The rows are grouped in 4 different ways at once. Each group adds its own fixed numbers to the row, and there is some noise. The rows also spread widely along 16 directions, which tell nothing about the answers.
Some rows, each with its group in each grouping after it:
[104 249 120 245 -18 217 114 164 63 24 -132 -106 -277 195 -60 -41 289 244 -219 221 206 -16 169 -143 75 41 -109 -327 -133 143 -207 -296]  (0) Q_406 Q_816 Q_810
[12 13 -211 249 3 -167 -262 -43 -48 -114 255 67 13 -119 33 310 258 129 -244 53 -139 54 61 -269 -163 121 -113 108 177 -47 60 -207]  (2) Q_520 Q_837 Q_398
[225 -8 39 -79 -270 119 -66 133 -293 356 115 -43 -51 -33 -51 -108 86 -121 -184 173 50 -118 -236 193 -202 -162 -103 41 -185 177 177 456]  (3) Q_346 Q_549 Q_398
[40 178 121 7 -17 84 155 -134 -220 71 86 -26 -244 -85 60 -263 -153 122 347 111 -101 29 -35 167 -44 170 108 -219 -213 -124 -132 -120]  (1) Q_346 Q_190 Q_762
[24 122 -36 268 303 21 -108 219 252 -26 -100 -232 -215 207 -36 -75 -170 22 -36 80 380 29 -14 92 60 -210 -213 11 -80 -267 8 -195]  (2) Q_406 Q_370 Q_528
[59 -156 -39 -27 -72 199 3 55 216 24 -50 -84 52 59 8 -125 52 -119 -43 -145 207 -256 -346 175 36 -29 -85 48 -200 61 73 272]  (1) Q_520 Q_190 Q_121
[76 63 28 110 319 -387 -58 123 -48 99 35 -140 45 -353 -115 15 -145 193 112 -10 -113 290 -159 56 207 -111 46 -98 -160 -166 103 -157]  (0) Q_520 Q_370 Q_121
[-89 151 416 -66 59 197 48 146 357 -303 29 39 -36 -120 -194 -1 153 189 25 -285 -78 -17 -142 -142 -1 -97 -298 41 -105 -279 -84 -406]  (3) Q_520 Q_549 Q_528
[-75 -344 -2 111 -101 235 -103 102 -8 282 90 4 102 -120 197 -315 107 38 70 -79 284 -6 -470 401 -19 42 -80 32 0 194 51 522]  (1) Q_520 Q_837 Q_739
[280 91 -85 285 -15 -118 111 16 -192 106 179 -29 -69 34 -169 -247 276 200 -11 136 36 -66 204 -274 44 -92 -47 -106 18 198 -126 -296]  (1) Q_346 Q_503 Q_739
[-77 49 252 -138 35 0 7 -127 -62 -92 111 -11 275 -456 -150 12 321 -41 -258 -167 -355 -82 -91 -367 -8 64 18 -266 -237 257 -20 -263]  (2) Q_520 Q_816 Q_810
[85 44 15 -105 -415 411 273 -73 -349 -235 -14 135 41 -118 59 50 404 239 -185 -120 -281 -139 10 -167 -340 119 -209 -236 -49 201 -195 -66]  (2) Q_520 Q_503 Q_762
[30 -38 228 18 -15 49 -7 91 -42 -53 210 33 119 -266 24 4 106 109 -122 -36 -161 -16 -329 87 -170 -88 -225 -118 -78 122 -65 -82]  (2) Q_520 Q_370 Q_762
[206 3 -151 -89 -61 24 129 -79 86 -204 110 193 -23 -90 -109 -263 -59 -100 384 -138 9 -198 -153 11 -79 -292 -74 200 -46 81 34 -138]  (3) Q_520 Q_837 Q_121
[202 19 -194 -4 -191 54 183 15 -19 -176 -171 205 -17 -21 -18 81 147 326 304 -121 -114 200 14 -96 -30 -39 -55 86 172 -48 16 7]  (3) Q_346 Q_190 Q_810
[6 10 181 349 100 -70 146 187 81 -56 111 126 -117 -29 -11 -163 154 365 265 -30 81 186 -109 -162 -9 -184 -233 9 121 -31 -289 -371]  (2) Q_520 Q_370 Q_121
[-168 -157 282 173 70 6 -217 -78 499 35 404 -147 -166 185 -104 -59 124 -235 -174 -50 112 -444 -356 -86 81 512 -249 117 -284 -170 -79 -227]  (0) Q_520 Q_190 Q_528
[-26 -168 -92 550 109 -64 -114 -120 -112 298 222 -99 -252 33 61 -338 44 -2 104 129 305 -20 -303 -37 21 173 -234 -170 -162 171 -143 -102]  (2) Q_346 Q_503 Q_762
[71 -209 -32 45 -105 -196 -37 124 -37 30 249 4 -10 108 -34 49 268 52 -219 -239 38 -357 -17 -40 -48 243 -18 351 1 -153 -32 146]  (2) Q_520 Q_549 Q_739
[-161 -61 9 -40 85 172 -101 -32 -17 -38 -69 -45 8 -178 71 -77 -21 158 85 -117 33 136 -223 203 -16 57 -103 -76 -87 -161 91 29]  (3) Q_346 Q_370 Q_121
[134 -190 -259 141 193 6 -132 22 70 -210 131 -242 58 -79 -65 -176 -162 95 74 -234 23 -21 -82 238 -17 21 -327 7 -10 -240 156 -262]  (2) Q_520 Q_549 Q_739
[-189 202 0 -357 -349 746 170 -182 50 -307 -415 169 -2 -84 -57 6 410 125 -27 -287 -52 27 44 -31 -134 95 62 -144 -92 56 110 128]  (2) Q_346 Q_370 Q_762
[-89 366 134 -344 -224 470 96 -9 184 -281 -121 202 -162 78 34 1 201 193 86 118 83 -32 315 210 -37 -8 295 -3 31 59 50 -61]  (3) Q_520 Q_503 Q_398
[-13 -217 -69 420 15 -138 -128 137 107 134 199 126 0 54 345 191 -14 248 166 694 -10 472 -171 89 -151 4 -283 -188 365 249 -180 -145]  (3) Q_520 Q_370 Q_398
[-7 6 35 43 -115 123 -188 69 52 1 51 112 76 -196 129 383 150 161 -195 209 -79 239 -339 173 -195 -20 -176 -94 83 133 171 195]  (2) Q_346 Q_370 Q_762
[172 -284 103 103 20 -167 136 416 -145 159 -66 -301 167 76 36 -106 122 267 -98 -217 -4 22 -58 99 108 88 -174 1 -24 -198 -122 178]  (2) Q_520 Q_190 Q_398
[60 0 4 40 -81 105 196 -4 -1 -260 185 70 -200 211 138 -37 -15 82 55 238 -17 -333 162 48 -249 137 -89 -21 10 -25 -321 -320]  (0) Q_346 Q_190 Q_739
[1 -58 7 177 119 73 109 110 7 46 -220 -233 111 -1 -116 -142 112 -57 -49 47 7 122 -65 -337 -4 -191 -335 -239 -152 7 -107 -206]  (2) Q_346 Q_370 Q_398
[-40 -24 216 75 -152 268 33 3 -92 -30 374 56 -120 72 50 -188 10 149 204 285 -206 45 9 2 -347 145 -396 -31 179 -128 -182 -355]  (2) Q_520 Q_370 Q_121
[-132 152 60 64 68 -303 -133 -102 -131 442 108 3 -370 12 59 50 -370 -449 225 359 111 -46 -205 -87 -103 111 229 222 -300 -283 62 336]  (2) Q_346 Q_190 Q_528
[100 -144 2 -146 -143 17 73 -97 -57 -23 180 -122 125 12 -102 -120 216 25 -30 -99 -224 -174 55 20 70 424 -14 -79 -94 23 44 -71]  (2) Q_520 Q_503 Q_762
[-152 -216 142 39 108 27 84 41 201 -53 32 -88 -66 137 -8 -299 -77 -36 363 -316 69 -141 -170 -82 25 264 -242 226 -88 -440 -128 -138]  (2) Q_520 Q_816 Q_398
[-238 214 23 -97 189 53 -172 -261 -117 -34 108 -153 -62 -192 -182 -157 106 -152 -164 -111 -91 -227 241 -300 31 201 187 -22 -281 -264 61 -291]  (1) Q_346 Q_837 Q_121
[223 -133 -306 -113 -223 150 232 -223 332 -161 -192 27 119 155 -57 77 4 -243 370 232 -190 104 -230 -12 4 129 -231 -222 -99 222 113 -37]  (2) Q_346 Q_370 Q_762
[-115 22 -21 37 34 -185 58 239 -274 -142 -149 123 48 -164 199 330 261 184 -361 -185 7 -130 39 -310 -181 -194 78 160 -14 -107 -273 106]  (3) Q_520 Q_837 Q_398
[180 -129 -114 32 -68 -151 191 -62 41 -41 109 108 111 -63 -52 -140 255 -6 85 94 -28 -110 52 -44 77 -12 178 -115 -41 462 -68 -86]  (2) Q_346 Q_549 Q_739
[104 10 15 433 151 -192 -224 -85 -198 176 566 -110 -297 -15 -107 -371 6 121 49 -20 81 -176 -2 -34 -66 193 -151 82 -25 -152 -47 -383]  (2) Q_346 Q_190 Q_739
[82 137 -39 211 -141 262 195 -42 -383 30 -101 6 -355 -98 -22 -285 111 292 157 -336 90 -50 -209 -85 -143 52 -225 -118 -282 -155 -163 -70]  (0) Q_520 Q_816 Q_121
[119 77 -128 136 10 183 -24 -66 -118 -92 -13 -110 56 -200 -114 -74 98 227 -31 -164 -113 121 -73 -135 -25 -1 -272 -177 -53 -109 87 -195]  (1) Q_406 Q_503 Q_810
[112 -12 95 -174 -294 325 289 205 232 -292 -112 108 -181 295 108 33 85 215 175 -259 120 -292 -148 326 -94 134 -89 230 -68 -256 -146 172]  (0) Q_520 Q_190 Q_398
[36 -46 185 -330 -172 2 315 60 -38 -337 177 178 131 28 152 122 139 14 -46 72 -308 -403 195 -68 -273 128 71 61 38 96 -318 -183]  (2) Q_520 Q_816 Q_810

New rows. What belongs after each?
[-248 -128 267 -74 86 262 73 207 -248 21 9 -254 -31 145 -100 -454 129 37 -189 -374 189 -418 245 -192 -135 101 -196 251 -81 -498 -211 -41]  (2) Q_346 Q_503 Q_739
[53 -118 98 26 -171 187 -79 -20 171 -134 231 178 117 -82 109 91 334 116 -208 175 -90 -90 -223 44 -147 70 -175 -176 115 490 -43 -133]  (3) Q_520 Q_816 Q_762
[-101 11 150 -190 -81 69 16 26 -4 -103 110 115 -3 -50 181 202 113 29 -223 212 -67 -229 50 118 -149 226 201 -32 -20 112 -78 71]  (0) Q_406 Q_816 Q_739
[-29 -96 35 -93 -138 190 103 -6 -17 80 -95 -58 36 -53 -40 -116 111 -43 25 5 -74 -40 -105 -41 9 138 -11 -94 -153 49 14 128]  (0) Q_520 Q_190 Q_121
[-38 27 169 -73 36 -92 116 101 -41 -256 270 158 18 -108 128 4 -69 120 218 88 -217 -57 124 14 -231 -55 -29 145 148 -171 -215 -302]  (2) Q_520 Q_837 Q_398
[-212 -96 29 72 89 -5 -232 -84 439 119 102 2 -209 178 144 -43 -163 -305 165 216 305 -151 -302 199 70 217 81 138 -170 -53 53 129]  (3) Q_520 Q_190 Q_398
[-30 99 10 366 55 -320 -113 -56 -56 208 138 148 -277 -117 3 82 183 162 105 -31 75 134 -190 -265 73 187 98 85 -51 -45 -48 -51]  (2) Q_520 Q_816 Q_762
[-272 -297 76 -28 202 47 -109 -87 308 -136 81 -144 143 -28 33 -185 73 -102 -59 -183 56 -248 -107 -27 150 296 -12 -34 -132 -39 -72 -196]  (3) Q_520 Q_190 Q_121
[-159 -153 40 -37 0 23 8 64 -184 26 69 108 -82 40 153 -103 -176 29 249 72 -75 -6 25 -99 -280 89 -153 285 203 -357 -136 7]  (3) Q_520 Q_816 Q_762
[-19 52 -109 148 2 133 -84 -131 272 -265 -16 -16 -124 43 0 253 202 -140 -370 -33 95 -281 -239 -194 -78 72 -241 -181 -302 116 -74 -225]  (3) Q_406 Q_549 Q_528
[-45 -37 -82 -149 -73 39 35 15 77 -266 204 219 -50 217 185 32 182 160 -71 223 84 -305 361 204 -155 111 252 173 248 127 -169 -131]  (3) Q_346 Q_370 Q_739
[259 -5 -32 -121 -91 -49 32 98 26 10 139 -56 150 6 -133 60 6 -163 -70 260 -175 -75 -43 -16 -133 -214 -165 22 -17 126 132 -40]  (2) Q_520 Q_370 Q_121
[-263 -152 216 94 153 297 -18 282 33 -72 -273 -54 116 -118 73 -33 103 216 -139 -166 121 171 -264 -130 -162 -265 -449 -37 64 -204 -156 -5]  (3) Q_346 Q_370 Q_762
[-6 -122 115 207 53 137 27 153 125 -66 82 45 -14 -85 137 -117 -66 216 251 63 64 184 -267 124 -128 -92 -358 -75 130 25 -105 -162]  (2) Q_520 Q_816 Q_810
[128 -46 -278 -24 -214 11 186 -134 310 -196 -223 150 121 67 -200 257 210 -200 214 113 -229 151 15 -524 -22 -3 -168 42 67 81 100 -132]  (2) Q_520 Q_549 Q_739
[-71 211 96 130 -32 174 143 78 196 -75 -141 228 -270 64 145 37 -32 -32 218 249 254 39 -119 -75 -155 -272 -24 -26 -36 151 -177 -49]  (2) Q_520 Q_816 Q_528
[161 18 -199 -48 41 -141 -5 44 -227 -31 42 -25 88 -178 200 201 -203 22 -92 242 -53 -34 -78 236 -152 -136 72 -77 -57 28 63 188]  (1) Q_406 Q_503 Q_739
[153 -207 -175 215 15 117 4 -263 108 -35 207 -157 1 -55 -35 -409 70 48 212 -138 24 -88 -241 222 140 325 -161 -330 -203 270 31 -238]  (2) Q_346 Q_190 Q_810
[93 -90 44 114 -98 -129 201 337 -138 251 -286 -79 9 97 33 99 152 79 23 75 35 196 -76 -172 43 -36 -113 12 -14 -107 -137 295]  (2) Q_520 Q_837 Q_762
[212 26 -34 28 -70 -20 84 52 -221 223 -31 -188 -49 147 -160 -235 141 -4 -50 212 -91 -12 243 -213 53 104 -54 -175 -70 89 -34 -152]  (3) Q_520 Q_816 Q_762
[28 32 -120 3 99 -16 67 73 149 -44 -185 -84 -43 2 154 11 -168 151 304 138 86 286 -48 410 136 33 128 -181 -77 -64 57 25]  (2) Q_520 Q_370 Q_398
[120 53 -209 -26 -155 105 67 -147 -99 -44 -142 -118 -54 21 85 165 123 -61 -118 70 -79 -69 -88 14 -66 251 -38 -311 -300 120 53 40]  (2) Q_346 Q_816 Q_398
[-39 -55 604 -297 -126 184 192 308 -17 50 304 -19 -63 173 12 -319 -16 -158 -66 -27 109 -618 -120 230 -232 -42 -110 287 -178 -140 -272 147]  (2) Q_520 Q_503 Q_762
[170 56 14 -203 -119 -136 105 145 -95 125 -153 -231 81 76 -57 190 90 -88 -184 65 -170 -63 101 -11 89 174 175 -67 -239 -109 85 234]  (2) Q_520 Q_190 Q_398
[307 -203 -32 -163 -146 80 -28 419 209 58 -59 -184 320 100 -56 44 186 257 -1 28 -25 268 48 446 183 21 -107 75 272 -13 345 320]  (2) Q_520 Q_837 Q_398
[103 36 2 -1 -179 158 189 204 -311 132 -160 -96 -107 126 -24 -114 154 -67 -248 -138 150 -303 -84 -119 -231 -181 -149 69 -242 -69 -170 256]  (2) Q_520 Q_370 Q_739
[-76 -169 158 -11 10 -92 80 243 107 14 -251 30 219 -173 -13 192 360 285 -87 -398 10 172 -320 -86 165 42 -38 80 -29 -109 0 295]  (2) Q_346 Q_370 Q_762
[-48 -30 119 58 199 -131 153 180 -30 -68 -54 -144 -37 45 60 -191 37 196 -3 -116 95 -124 227 37 145 71 187 -48 -69 -119 -247 -186]  (2) Q_520 Q_190 Q_762
[232 154 -321 389 -17 53 36 -73 -105 72 24 60 -250 -40 83 -220 23 184 170 73 265 64 -212 163 -43 -248 -21 -176 -137 274 -59 -62]  (1) Q_520 Q_370 Q_398
[90 77 -331 -162 71 -39 42 -259 -89 -198 87 14 -66 -56 -82 -265 -142 -43 253 -143 -89 -179 198 81 -29 40 194 73 -99 -92 73 -251]  (3) Q_520 Q_370 Q_528
[109 97 113 90 -3 13 -19 -104 441 -212 135 98 -82 50 -224 37 141 34 173 -10 -49 -17 -213 -209 123 93 -268 9 -53 -38 45 -403]  (3) Q_406 Q_503 Q_762
[-346 -31 -304 0 89 -5 -156 -133 176 -1 -164 141 -181 189 134 43 151 -50 51 -10 410 -108 229 29 121 233 507 322 64 -91 87 261]  (2) Q_346 Q_370 Q_121
[-2 96 -229 -57 -29 -186 146 -293 -319 -190 201 237 -217 -113 21 -90 -74 -4 305 -285 -155 -289 43 -146 -247 138 180 293 -125 -282 -127 -114]  (2) Q_346 Q_370 Q_528
[-40 -269 90 -79 -65 160 16 211 59 92 123 -150 38 297 223 -52 -175 148 194 381 6 67 74 370 -74 325 -199 60 247 -325 -35 152]  (1) Q_406 Q_503 Q_121
[114 205 -35 259 -42 -41 14 -105 555 -85 3 159 -260 224 -30 218 151 -92 152 439 186 50 -115 -101 145 34 51 -149 -71 344 -12 -249]  (2) Q_346 Q_190 Q_762
[151 -81 -26 59 -99 19 190 49 -25 -104 -108 22 239 -126 112 178 228 117 -156 289 -233 166 -1 -129 -39 -22 -33 -441 53 463 -129 -88]  (2) Q_406 Q_190 Q_762
[149 70 -325 469 141 12 -156 96 -188 -26 -47 -108 -49 -143 71 59 116 166 -305 166 193 161 4 -108 -122 -310 -231 -277 46 238 -1 -179]  (2) Q_406 Q_837 Q_739
[-294 65 -383 195 273 -102 -231 -73 111 -65 -386 -83 -71 -88 76 324 -35 83 4 -44 143 398 79 -194 104 116 121 24 23 -383 172 -17]  (2) Q_520 Q_370 Q_739
[210 -98 15 5 -47 -95 -23 -17 -146 167 215 -84 -40 -25 -177 -234 -41 28 206 -113 -154 -30 -273 49 -41 120 -288 109 -115 -227 95 -18]  (3) Q_346 Q_370 Q_762
[-52 14 -108 -67 -32 17 -16 64 -182 83 -210 -110 -22 21 -103 8 215 -59 -286 -334 178 -235 82 -227 35 83 128 206 -172 -237 102 328]  (2) Q_406 Q_503 Q_739
[34 -157 -56 143 -30 239 247 19 69 28 -209 -99 87 150 -12 -325 151 -110 24 130 123 -118 11 -293 22 -120 -140 -238 -79 271 -223 -89]  (1) Q_406 Q_190 Q_121
[-152 97 133 -211 24 289 -12 -9 -133 58 -237 -210 74 -211 -52 -28 -80 -227 -177 -22 -78 19 -176 -40 -145 -54 -128 -223 -340 -165 109 140]  (2) Q_406 Q_370 Q_739
[156 -248 -143 -166 -165 163 166 127 -200 -32 -196 -150 285 -91 124 8 35 129 -33 -14 -182 110 -48 213 -52 75 -81 -219 23 84 85 299]  (2) Q_406 Q_190 Q_121
[66 15 165 202 16 25 -34 260 -123 162 48 -178 -19 25 26 14 169 163 -202 288 12 154 22 -14 -43 -2 -230 -216 21 30 -91 -76]  (2) Q_346 Q_837 Q_762
[-203 -239 -203 94 236 19 -186 -159 234 -304 183 -53 145 -84 -85 -146 18 -162 40 -298 -32 -215 -5 -295 -75 108 -266 261 78 -260 14 -379]  (2) Q_520 Q_837 Q_810
[232 -43 -71 -276 -337 36 193 105 -148 83 -119 35 234 0 -41 130 175 -114 39 309 -349 140 93 -177 -124 -65 -58 -52 66 170 77 209]  (3) Q_520 Q_837 Q_398
[-166 28 155 -56 -96 12 137 -185 -39 -154 62 221 27 -103 -30 73 378 55 -34 -6 -297 -85 131 -591 -121 240 12 -70 6 97 -246 -335]  (3) Q_346 Q_816 Q_528
[144 83 -195 420 -220 134 -73 -84 58 133 88 277 -449 60 106 45 38 155 301 204 244 154 -446 86 -171 25 -229 51 32 141 35 102]  (0) Q_520 Q_816 Q_762
[8 174 -47 94 111 253 -155 -255 293 -236 266 -92 -75 40 -131 -160 91 -16 -53 223 -23 -133 115 -4 -45 108 -150 -242 -77 85 39 -629]  (1) Q_346 Q_370 Q_739
[250 -54 -177 72 39 -312 55 -76 -499 2 476 56 -186 -72 153 -311 -266 166 250 -4 -109 -265 130 324 -195 139 204 157 58 -110 -102 -74]  (2) Q_406 Q_190 Q_762
[7 -270 -536 382 78 -104 -9 43 -94 -145 -224 52 80 -52 280 172 168 449 61 -89 126 328 76 -6 28 94 12 -81 314 85 -56 56]  (2) Q_346 Q_190 Q_810
[29 87 324 -86 58 -175 -142 152 141 98 417 27 -83 5 -56 -33 13 145 44 58 19 -162 -27 253 89 148 159 314 36 -236 69 17]  (1) Q_520 Q_503 Q_762
[23 -8 29 19 -215 262 36 -8 172 -35 -81 35 -104 124 82 106 259 21 -121 15 131 -128 -217 127 -31 194 -36 -116 -141 174 -5 186]  (2) Q_346 Q_190 Q_762
[32 -17 -310 124 147 -39 -219 23 103 43 -32 -90 7 72 -81 -129 103 -26 -130 32 242 -33 139 -24 89 -148 76 114 43 65 168 -44]  (3) Q_520 Q_370 Q_398
[-331 -103 -46 -86 -29 300 -124 -50 6 -284 71 42 -52 -33 118 51 84 63 -127 -258 -3 -207 82 -28 -284 237 -112 248 71 -368 -49 -37]  (2) Q_520 Q_549 Q_810
[-100 128 66 -193 19 160 -69 -70 90 -95 -13 -108 -192 -62 2 63 -195 -156 39 -146 71 -192 -228 305 -69 169 -11 62 -393 -355 140 132]  (2) Q_346 Q_549 Q_810
[-49 -39 45 -57 -137 259 -37 20 341 -112 69 126 -87 189 -12 -27 206 100 133 -45 172 -77 -99 196 -19 138 -57 219 99 -65 105 67]  (2) Q_346 Q_370 Q_121
[227 409 265 89 -100 -52 -73 81 -44 92 225 182 -170 -190 -123 23 462 515 -62 168 -41 242 149 57 146 -35 269 -185 57 344 101 -228]  (3) Q_346 Q_816 Q_398
[-123 -310 157 1 38 218 -147 367 162 45 24 -205 258 156 96 40 201 -8 -513 21 159 -242 -52 -26 -145 -31 -324 142 147 -63 -52 186]  (1) Q_520 Q_816 Q_528
[-3 55 192 192 -166 221 19 -35 95 164 -20 31 -93 -160 -92 -89 152 87 234 -3 -71 304 -376 -140 11 90 -265 -192 -116 54 34 -11]  (2) Q_520 Q_190 Q_810
[140 328 -58 -105 -221 374 -225 -201 -288 -42 163 -8 -182 -313 -266 -96 214 118 -209 -480 6 -195 -203 113 -191 19 -106 101 -274 -165 424 130]  (2) Q_346 Q_503 Q_739
[203 8 -227 46 -231 -159 146 -241 323 -11 65 304 -234 60 -72 127 63 -146 456 108 39 -68 -354 34 102 186 137 150 -197 192 89 145]  (0) Q_346 Q_549 Q_810
[58 137 -56 135 17 67 121 307 -265 101 -308 -238 -166 137 147 0 113 329 -187 9 291 85 214 188 85 -17 98 -195 -150 -115 -132 149]  (2) Q_520 Q_503 Q_398
[-84 47 32 6 119 -67 -199 -40 246 199 83 -56 -71 -2 53 43 -64 -135 4 265 199 -14 -220 274 117 109 191 -3 -185 2 155 181]  (1) Q_346 Q_370 Q_739
[-410 -325 283 -3 56 263 183 12 136 -68 -199 -106 89 14 264 -151 169 -34 -8 -197 123 -166 -290 -74 -13 341 -161 -251 -271 -9 -358 15]  (2) Q_346 Q_816 Q_398
[-269 64 -155 251 255 -257 -362 -134 205 6 112 69 -268 54 -16 106 159 -95 -157 -136 321 -213 48 -307 148 233 214 356 -59 -259 12 -90]  (3) Q_406 Q_837 Q_810
[189 194 -568 111 152 -187 -129 -377 -16 -167 -1 109 -108 -385 -40 -6 -140 -28 225 -71 53 111 -77 179 123 -119 355 -148 -212 262 328 -83]  (2) Q_406 Q_549 Q_810
[291 9 34 187 -111 -135 70 217 -77 94 54 44 16 -179 -28 33 288 316 -102 -249 57 35 -278 97 81 -120 11 -37 -79 217 21 202]  (2) Q_520 Q_190 Q_528
[-102 161 -15 -44 174 90 101 -138 129 -549 -58 94 -42 -194 -7 35 49 278 166 -352 -163 -14 134 -136 -26 86 -8 -67 -8 -224 -104 -581]  (2) Q_520 Q_816 Q_762
[-20 -131 -285 249 100 -162 -199 -139 -122 -173 302 67 -21 -153 209 158 -8 81 -122 52 -43 -138 -53 -4 -244 110 -57 48 94 50 -55 -164]  (2) Q_346 Q_190 Q_810
[26 163 -52 442 -88 -212 -51 -24 -116 415 -15 66 -395 -25 65 199 17 -143 52 381 182 183 -360 -237 -66 -6 -49 -106 -298 105 -92 182]  (2) Q_520 Q_549 Q_810
[-40 19 34 -309 -442 250 102 -230 20 -49 -97 86 -47 -23 -10 230 524 76 -169 -262 -159 -172 -139 131 93 678 270 -145 -338 95 121 358]  (2) Q_346 Q_549 Q_762
[-119 -439 -433 204 205 -243 -210 -155 293 -271 1 -16 158 -73 313 388 -37 -3 -68 -230 68 -83 -416 92 47 418 -117 43 -19 -76 57 81]  (2) Q_406 Q_816 Q_810
